There are 9 hidden switches. A switch that is on adds its own fixed numbers to the row, and there is some noise. The rows also spread widely along 11 directions, which tell nothing about the answers.
Some rows, each with its switches (1 for on, 0 for off) after it:
[ -6   4   6   3  -2   5   7   4   0  -6   0  -7  -9  -2   5   4  20   5
  11  -1 -10   7   2  14  -1  -1   6   5  13   8  -1   8] => 0 0 0 0 0 1 0 0 1
[ -7 -12   2  -6 -17  15  -3   7   9   6   7  -2  -9  27  11   2   7   8
  11  -6 -14   6 -12  19  -6  -9   0  16  12  17  -8 -20] => 1 1 0 0 0 0 0 0 1
[ -5   5  10   4  -3  -2   5   4 -16  -5 -12   4  10 -15  -1  -4  30   1
  11 -15  -6   3  11  27   3  12  11 -16   0  17  -4  19] => 0 1 1 0 1 0 0 0 1
[  4  16  -6  10  12  -5   9   5   5  -7   5   0   7 -22   9  -5   4 -13
  -6  -1   8   4  16   1   7   4  11  -5   9 -10  -5  -3] => 1 0 0 0 0 0 1 0 1
[ -8   3  -2   3  -1   4  16  12   2  15  -2  15  10  11   5  -2 -12 -12
  -4 -10  -5   5  -4  12  -1  10   1   1 -10 -13  -4  -6] => 0 1 0 1 1 0 0 0 0
[ -5 -18 -12  -3 -20  15  11  12  -6   2  -1 -13   9  12  17   3   3   6
 -13  -4  16  11 -12   7  -5  -4  -5  11   6  -9  -8  -4] => 0 1 1 1 0 0 0 1 0
[ 20  -4   4  -7  -6  12   8  13  -2 -17   3  -2   9   5   8   0 -11 -13
   1  10  11   4  14  -3  -4   5  -1   7   1  11 -16  -3] => 0 1 0 0 0 0 1 0 0
[  9   3   7  12   8   5  17  -2  13  -1  -6   6  16 -16 -14   0   6  -9
   2 -10   4  -2   4   6   9   5  -8 -14  -1  -2  10  12] => 1 1 1 1 0 0 0 1 0
[  9 -22  10  -5 -12  23   2   6  14  12  -8   4  11  14  -3   5  14  12
  14 -16  -5   6 -15  12  -1   3  -8   6  -3  16  -6 -15] => 0 1 0 1 1 0 0 0 1
[-13  -2  12 -17 -19  11   8  13   0  13 -13   8  19 -23   8  -4  12  20
   2 -11  -2   7 -10  11   7   4   4  -6   4 -10   1 -20] => 0 1 0 1 0 0 0 1 0
[ -4  10 -12  15  10  -9  12   6  -3  -7   5  -7  -5  -9   9 -15  13  -8
   3   2  -2   8  18  -4  -4 -18  20   5  24 -10  -1   6] => 0 0 1 0 0 1 0 0 0
[ 12 -15  11 -11 -17  20  -1   0  -5  -8  -1  -8   5   6 -10   6   7  11
  11   8  -4  -1  -4   5  -8  -1  -8  -4   6  29  -4  15] => 1 0 1 0 0 0 0 0 0
[ -5  10  11  -8  -4  21  11  13  11  17   8   9   8 -10  -3  12 -13   7
  -8  10 -14   5 -11   1   1  14  -3  -4   6  -2 -13  -7] => 0 0 0 0 1 0 0 0 1
[ -3  -5 -17  13   1  -1   2 -13   3 -13  -1 -15  -3   2 -16  13   3  -1
  -9   6  15  -6 -13  12   8  -3 -12   0  -1  -5  20  23] => 1 0 1 0 1 0 0 0 1
[ -7  -1  11  -7  -5   6   3   3   6   2 -12   6  12 -20 -17   6   2  11
   2  -3  -3  -4 -14  13  17   9  -9  -8  -7 -10  17  -1] => 0 0 1 0 1 0 0 0 0
[ 13 -26  -8  15   2  16  13  -1  23   0 -12 -12   8  -3   2   3  30   9
   0 -25  16  11 -11   5  10   0  -9   9   4  -3   3  -7] => 0 1 0 1 1 0 1 0 0
[ -5 -11 -11  19   1   9   6   1   5  19   3   4   6   9   0   3  12   4
 -12 -22   2  10 -11  10  -2   6  -3  -8   0   5  -9   3] => 0 1 0 0 1 0 0 0 0
[  7 -19   3 -16 -14  16   2  17  12   5   0  -3  13   9  16  -4 -10   1
   1  -6   9   6  -8  -5  -2  -5  -4  18   0 -13 -10 -37] => 0 0 0 1 0 0 0 1 0
[ 18   7  17   8  18  -1  -1  -9  21 -14   3  -1  -5 -18 -11  -7  18  -6
  21  -6  -9  -5  17   0   5  -7   4  -3  12  18   4  -2] => 1 0 0 0 0 0 0 0 0
[  5 -16 -17  -5 -13   5   3  12  -8  15  -2  10  26  10  10 -23   3  -1
   7  -7   6   7   5  -8 -12 -17  19  -4  10   3 -11 -22] => 1 1 0 1 0 0 1 1 1
[ 25 -15  -8  17   8  20  32  15   9  10  -6   0  19  12   2  -6   9 -13
  10 -13  -2  14  11  -6 -10   3  -1   1   4   8 -12  16] => 1 1 0 1 1 0 1 0 0
[  0 -10 -17   6  -6   5  -3  -1 -12  18   0  11  21   9   0  -2   4   0
 -11 -13  11   3  -5  -1  -9   5   9 -18  -7   6 -17  -2] => 0 0 0 1 0 0 1 0 1
[  6  -4   1  11   6  13   3  -4  18  16  14   1   0   6  -4  -1  17   5
   7  -9 -12   6  -4  -1 -10  -8   9  -1  15  16 -15 -11] => 0 0 0 1 1 0 0 1 1
[-12   2 -14   2   0 -16   2  -9  -6  -3 -10  14   5   4 -15 -11   1  -5
  10  -2   0  -6  -2  12   7 -13  12  -4  -4  -9  27   0] => 0 1 0 1 1 1 1 0 0
[ -3 -11   1  -4 -18  10  -9  -4  -5   2   5   8   2  19 -10   2  -1   6
   1   0  -2  -1 -11  11  -6  -7  -3  -6   2  22  -2  -1] => 0 1 1 0 0 1 0 0 0
[-15  -6 -26   0 -10 -16  -2  -2  -7  -7 -10  -1  12  -5   5 -10  -4  -1
 -13  -4  26  -2  -8   6   7 -17   6   3  -3 -28  24 -13] => 1 1 0 1 1 1 0 0 0
[ 12 -20   3  -9 -16  19  -7   7   2   4   1   0  15  -1   5  -2  10  16
  -4  -6  10   7  -5  -5  -7  -7   1  -3  11  19 -16 -19] => 0 1 0 0 1 1 0 0 0

New rows. What belongs after each?
[ -3  -4   3 -11 -11   3  -2   2  -3   0   0   8   1  18   6  -6   2  -3
  16  -7  -9  -1  -1  17  -6  -2   8   5  -3  11  -2 -11] => 1 0 0 1 0 0 1 0 0
[ -6   1 -13  16   3  -1   2 -10   8   2  14  -8 -10  -2 -11  -7  14   7
   0   8  -4   3  -1  -5  -4 -26  11  -2  28   7   3   5] => 0 1 1 0 0 0 0 1 0
[ -4 -14  -9   2  -5   6 -11 -10   4  18   7   9   0  19 -21  -1  -4  10
   3   1  -8  -3 -17  -4  -6 -13   0  -8   2  12   2  -5] => 0 0 0 0 0 0 0 0 0
[-12   8 -13   6  -4 -13   0 -13 -12  -9   5  -5  -3  -1  -6 -10  15  -1
   3   1   1  -3   3  15  -7 -19  17  -8  13   9  11  13] => 1 1 1 1 1 0 0 1 0
[ 11 -10  -3  16   9   6   5   8  18  15   5  13  16   4   7  -7  -2 -13
  -7 -27   5   5   3   3   2   5  -2  -4  -3  -1 -12 -20] => 1 1 0 0 1 0 0 0 0
[ 10 -13   0 -10  -8   3 -11   0   2   4 -11   9  27 -10  -7  -3  -7   1
  -2  -8  19  -8  -7  -3   6   3  -6 -13 -14  -6   4 -17] => 1 0 0 1 0 0 0 0 1
[ 12  -8 -13   8   7   5  -1  -5  23   5  10   9   6  15 -18   1 -29 -13
  -8   5   8  -8 -10 -10   4  -9 -13   2  -4  -6  10 -12] => 1 1 0 0 1 0 0 0 0
[  1   1  14 -16  -9  14   3   9   6  -1  -8  -1  10 -24  -6   5   2  16
   6  11  -4   1  -6  -1  10   4  -1  -2   8  -5   3  -8] => 0 0 0 0 0 0 0 0 1
[ -3  10  -2   7   6  -4  -8  -2   8   5  17  11   5  -4   8   2 -12 -13
 -21 -14   9  -1   0  10   1  10   1  -9  -4  -2 -14 -19] => 1 0 0 0 1 0 0 0 0
[ -9   1 -14   5  -6 -15  -2 -14 -23 -16  -2  -6  -1  10 -13  -7   8  -6
   6   6   8  -8   3  14  -8 -14  12  -7  -1  10  14  24] => 0 1 1 1 1 0 0 1 0
[  0  -2 -17   8 -10   0   3  -2 -24  -7  -1  -9  14 -12  -1  -1   8   2
 -19   5  21   2   6  -1  -8  -3   5 -21   8   8  -7  28] => 1 1 1 0 0 0 0 0 0
[ -5 -11  -5  -2  -6   0  -6  -8   9  -7  -7  -6  -2   3 -14   6  -1   6
   2   0   8  -7 -18   9  13  -7 -14   3  -5  -9  25  -1] => 1 0 0 0 0 0 0 0 0
[ 15   1  -7   1  -3   3   3   5  -6 -10  11  -1  10   8  12   1 -21 -22
 -18   8  23   0  11  -9 -10   4   1   2  -4   2 -21  -3] => 0 1 0 1 0 0 0 0 0
[-11  17 -12  -3  -5 -13   9   5 -20 -16   2  -6   2 -13  20  -6  -5 -12
 -14  10  17   3  15   4  -4  -2  16   1   6 -15  -7   4] => 0 1 0 1 0 0 0 0 0
[ -2  -3  -6   3  -2   0  -2   8  14   3   5   7   7  -4  10  -5  -8  -4
 -16  -9  15   4  -4  -1   9  -5  -1   6   4 -17  -1 -32] => 0 1 0 0 0 1 0 0 0
[ 12 -10   1  -3 -10   9   0 -10   5 -29 -12 -13   7 -14 -14  14  15  10
   0   5  21  -3  -8  15  16   2 -16  -2   0  12  21  13] => 1 1 0 0 1 1 1 0 1
[ 13  -9  17  -1   7   8 -10 -12  37 -11  -2  -7  -8 -19 -16   3  18  14
  16  -4   1  -5  -9   1  20 -10 -11   9   9   3  17 -24] => 0 0 0 0 0 0 0 0 0
[  0   7   2   6   0  -2  13   1  -2  -5 -11  -1  15 -32  -1  -6  18   2
  -1  -7   8   2   9   6   8   0   6 -14   8  -7   7  10] => 1 1 1 1 0 0 0 0 0
[-19   2 -15   4  -6  -8   6   1  -3   0 -11   2   4  -1  -5   3  -5  -2
  -6   0   6  -2 -11  17  15  -1  -5  -1  -5 -23  25   6] => 1 1 0 0 0 0 0 0 1
[ -9  13   3   5   3   9  20  -2  15   9  -3   5   1 -15 -17   9  -1   6
  -3   9 -11   1 -10   3   8   3  -5  -6   7 -11  12  12] => 0 1 0 1 0 0 0 0 0
[ -6  -3   6   5  -7   6  -3 -13   4   9  -7   4  11 -28 -10  -2  36  23
   0 -20   0   1  -8  14   5  -3   4 -23  12  16   3   2] => 1 1 1 1 0 0 0 0 0
[ 21   2  15  -7   7   0  -4  -6  18 -24  -7  -4   4 -25 -12  -5   9  -1
  19   8   7  -8  10  -9  11 -12   2   5   8   2  14 -13] => 0 0 0 1 0 1 0 0 1
[  1 -12   0  -9 -12   8  -1   9  -6   0  -2   5  12  18  13   4  -9  -7
  -6 -13  11   3  -7  13  -6   9  -4   6 -14  -1 -10 -14] => 0 0 0 1 1 1 0 0 0
[  6 -17 -17  10  -6   8  13   4  -3 -16  -6 -23   1   6   3   6  10   1
  -9   3  21   7  -4   3   2  -6  -8  12   6  -6   4  18] => 0 1 1 0 1 0 0 0 0
[ -3   0  -5  -9 -10   1  10  15  -8  -5  -3   0  10  -6   8 -10  -2  -3
   5   6  -1   5   6   3   1  -6  11   4   9 -10   2  -5] => 1 0 1 0 0 0 1 0 0
[-20 -12 -14   4 -15   1  -6  -4  -6   5   1  -1  -4  14  11   4  19  11
 -10 -20   7   8 -18  29   2   1   4   2   1   7  -2  -9] => 0 1 0 0 1 0 1 0 0
[ 20  -3  10   5   5   3  -3   2   1 -13  -1   8  11   6  -2   3  -5 -20
   2 -10  13  -5  13  10   4  16  -7  -7 -17  16 -11   2] => 0 1 0 0 0 0 0 0 1
[  4  -4   6   9   2   9  11   7  -1   5  -6   3  12  -3   3   3  10  -3
   0 -18   0   5   3  11   0  16  -6 -12  -7   5  -8  13] => 1 0 0 0 0 0 0 0 0
[-12   8   5 -16 -14   3  -5   6  -5  -1   6   2   6 -10  11   5  -9   4
 -13   1   3   0  -7  14   1   7   2  -2   1  -2  -8 -15] => 1 0 0 0 1 0 0 0 0
[-20  -5 -24  10  -3  -4   1  -7  -5   8   5 -10  -4   2  -6   0  11  13
 -11   1   4   5 -15   3  -3 -15   7  -3  12  -9   8   8] => 0 0 0 0 1 0 0 1 0
[  7 -17  -9  -6  -8   2  -2  10  -6   8  -4  17  21  25 -11  -8 -33 -16
   0   4   9  -6  -3  -6  -3  -4  -7  -2 -19  -7   5  -7] => 0 1 0 0 0 0 0 1 0
[ -4  12   9   9  10   1  12   4  20   1   4   1   1 -27   6  -6  18   1
   3 -13  -8   7   7  12   9  -3   7  -2  18  -3   2 -11] => 1 1 0 0 1 0 0 1 0
[  0  -1  -1  -3  -4   9  20   9  -6  -9  -9 -18   0  -9   8   1  17   6
   9   6  -1   9   5   2  -7  -3   8   9  11  -4  -2  17] => 0 0 0 1 1 0 0 0 0
[ -1  -4 -13   8   1   1   9  -2   6   5 -12   1  16 -21  -4  -5  15   8
  -6  -9  15   4  -4  -3  11  -4   4  -9   5 -14   9  -3] => 0 1 0 1 0 0 1 0 0
[  0   9   6  16  10   5   9  -7   9  13  -1   9   9 -26 -10   0  22   6
  -4 -15  -3   4   3   3   2   6   6 -23   8   9  -7   9] => 0 1 0 1 0 0 0 0 0
[  2  -9  12 -18 -18  12  -7   3   3 -12  -6  -6  14 -22   2  10   7  17
 -10  -1  19   0 -13  11  11   6 -10  -3   0   3   0 -15] => 0 1 0 0 1 0 0 1 0
[  2  -8   4  -8  -7  14  -3   4  15  13   4   6   7   3   3   2  -7   4
  -5  -7   3   2 -12  -3   0   1  -4   4  -1  -4  -9 -26] => 0 0 0 1 0 0 0 0 0
[ -6  -7  -4   2 -10   8  -4 -12   3  -6   2  -8   0 -10  -3  13  25  19
 -10 -10  10   5 -16  19   4   1  -6  -8   9  14   4   4] => 1 0 0 0 1 1 1 0 0
[ 16  -2  10   3   9  -2   0   5   3  -8  -1  14  15   1  -1  -5  -4 -22
   7 -17   7  -3  12  10   7  14  -2  -7 -17   6  -5  -8] => 0 0 0 0 0 0 1 1 0
[ -5  17  -6   1   2 -10   7   0  -8 -12   5  -2  -1 -12   2 -12  -2  -9
   2  15   1  -1  14  -7  -6 -16  20   1  16  -8   3   3] => 0 0 1 1 0 1 0 0 0
[  4  -3  -9   2  -4   5  13   9 -13 -10  -1  -3   6  18   3   9 -20 -17
 -12   8  13   2   2   8  -4  11  -8   3 -13  -4  -5  21] => 0 1 0 0 1 0 0 0 0
[  4  -2   0  -6  -2   1   2   1   5 -16  -4 -13  -1 -14  -8  -2   3   3
   6  14   6  -3   0  -3   7 -11   2   9  10  -9  13  -1] => 0 0 1 0 1 0 0 0 0
[ -4 -14 -19   4  -6  -1   8   6 -11  10 -16   5  16  10 -17  -7  -4   2
   7   6   2   0  -6  -5   2  -9   2  -7  -4 -10  16  16] => 0 1 0 0 0 0 0 0 1
[ -6  -5  -6  -1  -8   3  -2 -10   6  -2   0  -4  -4   4  -6   3   5   8
   2  -1   3  -2 -13   6  -1 -12  -4   2   6   0  14  -3] => 1 0 0 1 0 1 0 0 0
[ 24  -3   2   8  15   4   9   5  19  -2  10   2   7   6   0 -11 -11 -22
   9  -1   3   0  14 -17  -5  -9   3   8   3  -2  -9 -14] => 0 0 0 1 0 0 0 1 0
[  5 -29 -18   0 -20  16  -7   1  -4   4   3  -5  11  17   1   0   7  12
 -12  -4  19   6 -15   0  -4  -9  -4   0   6  14 -11 -10] => 0 1 1 0 0 0 1 0 0
[ -1  14   2 -19 -15   6  15  11 -21 -13  -2 -13  10 -18   9  -2   0   3
   5  27   0   4  12  -4 -12  -6  14   0  16  -2  -4  16] => 1 0 0 1 0 0 0 1 1
[  6   3   9 -10 -10  27  17   9  20   8  -2   5  18 -18  -2  15  -7   8
  -9   6   0   5 -12   3  10  14 -14  -3   5  -2  -4 -10] => 1 1 0 1 0 0 1 0 1
[ 11  -7  -6  -6 -12   6   3   2 -21  -4  -7   0  27  -7  -5   2 -10  -5
 -14   5  22  -4   2  -7  -8   8  -4 -19 -10   1  -7  18] => 1 0 1 1 0 0 0 0 0
[-23   1 -19   5 -13  -4  -4  -8  -3  11   0   6   8  -3   0   5   5  10
 -21 -10  13   0 -21  16   4  -4   2 -11   2  -9  10  -7] => 1 1 0 1 1 1 0 0 1
[  1  -5  -6   2  -2  -1  -3  -1  -8   4   0   4   5   5  -8 -14  12   4
  12   0  -7   1   7  -2 -10 -15  18  -7  11  18  -4   4] => 0 1 0 0 1 0 0 0 0
[-14   4  14 -21 -17   3  -2   9   9  -5   0   6   6 -16   8  -4   2  11
   5  -2  -5   1  -7  19  10  -8   3   6  12  -5  11 -32] => 1 1 0 0 1 1 0 1 0
[-13  10  11  -1  -7  11   8 -10  15  -1  -2  -6  -5 -26  -4  13  24  20
  -3  -6  -5   4 -15  23   9   4  -6  -5  13   6   9   3] => 1 1 0 1 1 0 0 0 0
[ 12 -23  -7  10   4  -2  -5  -6   8  -4 -10   0  10  14 -17  -6  10  -5
  14 -13   9  -4  -4   6   7  -9  -6   1  -9   6  14  -2] => 0 1 0 0 1 0 0 1 1
[  4   2  -5   5   5  -1  20   4  -2 -16  -9 -11   1  -7 -10  -2   2  -6
  11  14  -2   1   8  -2   1  -9   0   4   8  -9  20  26] => 1 0 0 0 1 1 0 0 0
[ 13   4  -5   1  -3   3   7   8  -4 -21   5 -17   6 -21  16  -5   4  -5
  -9  12  20   5  19  -9  -4  -8   8   2  19   0 -11   3] => 1 1 0 0 0 0 0 0 0
[  6  -5   3  -4  -8   9  -5   6   3   1   3   4  10  -1   6  -3   1  -1
   1  -4   4   1   3   4  -1  -2   3  -2   6  11 -10 -15] => 1 1 0 0 0 0 0 0 1
[  3   6   7  -2   0   9  17  18   3   6   1   5  14  -4  20   2  -7 -14
  -7 -14   3   8   5  11  -3  18   1   2  -6 -11 -17  -8] => 1 0 0 1 1 0 0 0 0
[  7   3  -7  -9  -4   3   7   3  -5  -4   4  -2  11 -10  -3  -8  -4   0
   2  16   5   1   6 -16  -8 -13  14  -2  13  -1  -5  -3] => 0 0 0 1 0 0 1 1 0
[  2  14  11  -9   0  -9  -8  -7   4  -7  -3  15  15 -28  -5  -9  -4  -5
   1  -2   7 -10   9   5   9   0   7 -17  -2   0   7 -16] => 1 1 0 1 0 0 0 0 0
[ 10   0   0   9   0   8   8  -7   1  -7  -2  -3   8  -3  -6  10   8  -6
  -4  -5  10  -1   2  10  -1   9  -8 -12  -3  15  -4  20] => 1 1 0 1 0 0 0 0 1
[ 21 -10  -2   7   6  12   9   3  -1  -1   1   0  10  13 -14   4 -12 -12
   2   6   4  -1   5 -11  -7   6  -9  -6  -8  10  -8  21] => 0 0 0 0 0 0 0 0 0
[ 10  -9   0  -9  -7  -2  -3   0 -11 -15 -11  -4  12  -3  -7  -7   0  -4
   9   6  12  -6   6  -4  -2  -6   4  -2  -5   1   6   5] => 0 0 1 1 0 0 0 0 0
[ -8  -4  -1   5  -6   2  -5  -7   3   8  -2   2   5 -15  -5  -6  24  17
   1 -13  -1   3  -4   9   3  -8   7 -15  14  11   3  -3] => 1 1 0 0 0 0 0 0 0
[ -2   7  16  -7  -4   0  -7 -12  16  -6   1   8  -2 -12  -8  -4  13   8
  15  -6  -9  -5  -2  12   6 -13   3  -3  11  14  13 -19] => 1 1 0 1 0 1 0 0 0
[ -4 -15 -16   3 -14   6  -6 -10  -4   3   1   3   4  14 -15   1   6  12
  -2   1   5   0 -14   6  -2 -14  -3 -10   6  17  11   6] => 1 1 0 0 0 1 1 0 0
[  7   5  16   5   7  12   9   2  29   8  14  14  -1   6  -7  -4  -5 -11
  11  -6 -18   0   1   5   0  -3  -1   5   8  10  -6 -21] => 0 1 1 1 0 0 0 1 0
[-13  15  15  -8  -9   6   1   1  -8  -1   4   7   1 -13  -5  11  -2   4
  -6   5  -8  -1  -5  19   4  15  -2 -13  -1   6  -3   9] => 0 0 1 0 0 0 0 0 0
[  4  -9  -9   8  -1  -2  -2  -4  -2  -5  -2   1   5  13   3  -1   0 -11
  -6 -12  18  -2  -1   8  -1   1  -3   0 -11   1  -2  -2] => 0 1 0 1 0 0 0 0 0
[  3 -13 -20  17   7  -4   7 -10   7  -8  -5 -16  -4  11  -4  -2  13  -6
   3 -10  12   1  -5   5  -1 -13  -2   8   1  -9  15  10] => 1 0 0 1 1 0 0 0 0
[  3   6   6  -1   5  -3   9   7  16  -7  -9   2  15 -29  -5  -6   4  -2
   6  -2   3  -2   5   6  19  -4   0  -1   6 -16  18 -11] => 1 1 0 0 1 0 0 1 1
[-14   8   1   0  -4   3  16   9  -2   7  -8   2   9 -16  11   2   6   1
  -6 -11   0   6  -3  15   5  11   1  -5  -2 -18   2   4] => 1 0 0 1 0 0 0 0 0
[ -1   4  -4   3  -1  -2   0 -15  -7  -3  -2   7   0   3 -19  -3  10   1
  12   3  -5  -5   2   7  -4  -6  10 -13   3  20   8  16] => 0 1 0 1 0 0 1 0 0
[  1  14   4   9  11   5  30  15   6   2  -1   3  13 -27   5  -6  13  -4
   4  -6 -10  13  15   2   4   3  11  -7  17  -8   0  10] => 1 0 0 0 1 1 1 1 0
[-11  16  15 -12  -1  -1   0   2   8  -4  -2   2  -3 -33  -5  -2   7  12
   8   9 -12  -1   1   5  12  -2   9  -3  13  -8  10 -10] => 0 0 0 0 0 0 0 0 0
[ 15  -3  17  -5  -6   3  -8  -7  -2 -20  -6  -9   8 -24   9  -6  34   7
   9 -15  13   0  15  11  -1  -2   8  -9   9  26  -9  -3] => 1 1 0 1 0 0 0 0 0
[ -6   5 -14   7  -1 -10  16  14 -15  -9  -6   0  10 -11  15 -17  13  -9
   0  -4   7  10  18   7   1  -8  22   2  14 -11   1   3] => 0 1 1 0 1 1 1 0 0
